Each cloud of rows lies close to a flat space through zero, with a little noise off it, and is much wider in some directions of that space than in others. After each cloud: how many dimensions does that space have?

[[  2   2  -6  10   1 -26   1  13]
 [ 39   3   3 -38 -19  45 -16   7]
 [-48  26  19  45  -3 -43  33 -19]
 [-32   9   9  34   6 -38  19 -11]
 [ 23  -4   1 -28  -2  45 -12  -4]
 [-13 -34   8 -10  28  79 -12 -40]
 [  3  -6  -5  -2   3   1  -4   3]
 [ 27  10  -7 -13 -17 -22  -2  27]
 [ 23  -5  -3 -23  -2  26 -10   2]
 [ -7 -22 -18  10  21 -26  -9  13]
 [ -8 -12 -11   7  13 -20  -5   7]]

3

[[  9  79  17  28  23  -5  45  12]
 [-31  22 -51  29 -38  26  -8  31]
 [-18  -6   1 -21  13 -17  12 -11]
 [  8  49  -2  11   0   8  23  18]
 [ 20  44  15 -12  19   8  29 -13]
 [ 11 -42 -25  20 -34  42 -53  -5]
 [-73   8 -45  19 -35  13   2 -12]
 [ 22  20  49 -46  43 -30  41 -31]
 [-11 115  12 -59   5 -18  96  -1]
 [  3  -9   2 -34 -18  -6   4   4]
 [ -2 -43   6 -15 -31  -3 -22 -10]]

6

[[ -9 -12  -7 -20  10   0  11   5]
 [-33 -22 -46 -60  23 -14  25  28]
 [ 29  51  12  41 -10  24 -10 -21]
 [  0  -2  -6  -9   8   1   9   0]
 [ 11 -10  24  18 -13   8  -3  -3]
 [ -1  14 -21 -13  14   4  11   0]
 [ 43 103 -39  35   8  42   6 -29]
 [-10  19 -54 -36  20   3  24  16]
 [-12 -23  11  -2  -2  -6   0  -1]
 [-16 -29  -1 -24   5 -18   6  12]
 [-40 -68 -10 -58  14 -34  19  31]]

2

[[ -4  18 -10   2  12   6   0   6]
 [  3 -70  13  -1 -58  -9  -5  -2]
 [ 12 -19  20  -9 -14  -3   0  -4]
 [ -6  30 -15   1  23  10   4   3]
 [-17 -29 -23  14 -31  10  -9   9]
 [  4  35   0  -4  27   2   0   4]
 [  0 -20   9  -3 -10  -3  -2  -5]
 [-10 -28 -14   7 -23   5  -7   1]
 [-12  28 -21   9  17  13  -4   6]
 [ 13  53  10  -9  46  -2   8  -2]
 [ 27   0  50 -18   5 -19   9  -3]]

2

[[-27  22  17 -11 -28 -17   3 -13]
 [-58   4  26 -17 -18 -23  66 -67]
 [  5  -5   7  17   4   1  -3  14]
 [ 15  20 -40 -41  -1  22 -29   5]
 [  3 -19  43 -55  22   8 -21  -7]
 [ 17  13 -17   6  -5   7 -30  30]
 [-21  -9  31  22  -9 -23  29 -15]
 [ -5   0  -3   8  -9 -10  11 -10]
 [ 16 -31  61  30  -7 -41 -15  16]
 [ 12 -26  34  55 -26 -67  23 -14]
 [ 19 -53  41 100  -1 -62  44   1]]

5

[[ -4   7 -19  23  51 -32   0   3]
 [ 31  -7  21 -45 -71  36 -13  -6]
 [-92  22  45  18 -10  53 -12  20]
 [ 56 -13 -39   1  47 -56  14 -12]
 [ 90 -23 -50 -17  24 -65  21 -20]
 [-26   3  11  -3 -24  27   0   2]
 [  2   8   6  -1   4  -1   1  -4]
 [-37  16 -21  50  80 -26   4  15]
 [ 77 -13 -56  -2  57 -75  22 -10]
 [-31  13   0  33  37  -7   3  10]
 [ 51  -9 -43   6  50 -58  12 -12]]

2

[[-23   2 -36  -4 -74 -22 -25 -30]
 [-42   5 -20  18 -81   8 -18  -1]
 [ 12  -2   4 -13  22  -1   4  -2]
 [  8  -1  22   1  43  16  16  18]
 [ 27  -7   3 -24  37 -25  -3 -21]
 [-14   5  29  36  26  47  34  49]
 [ 20  -3  17  -6  49   5  16   6]
 [ 13  -1  21  -4  31  11  12  14]
 [  2   1  14   0  27   8   9  13]
 [ 11   0   6  -8  21  -8   3  -6]
 [  7   0  10  10  14  11  11  14]]

2

[[  3   2  -4   1   3  -1   8   6]
 [ 28  30  -4 -71 -38  13  52 -40]
 [  2   7   5 -13  -7   4   6 -11]
 [ -8   4  14 -12  -9   8 -11 -26]
 [  8   2 -15  10   8  -6  11  19]
 [ -4   2   8 -13  -6   6  -4 -15]
 [ 18  12 -16 -16  -7  -4  31   6]
 [-25 -14  24  16   8   5 -41 -12]
 [ -3   3   7 -15  -7   5  -3 -18]
 [ -7  -1   5   2   0   1 -11  -6]
 [ 10  13   8 -39 -24  14  15 -34]]

2

[[ 83  -5 -29 -82  -6  -3  58 -39]
 [ 17  44  17  39  35  25   5 -14]
 [ 15  23 -16   6 -30  -2  -1 -13]
 [-12   5  -5   9   0   1  -2  -6]
 [  6  -6  18  18  12  28 -14   5]
 [-18  -5  14  25   1   9 -22  19]
 [-30  11  33  48  29   3 -27  31]
 [-62  15  -1  33 -10 -46 -28  31]
 [-25   8  12  32  -1  -3 -25  21]
 [-19  15 -39 -20 -37 -44  11 -17]
 [  5 -18   0 -10  -1  15   2  -6]]

5
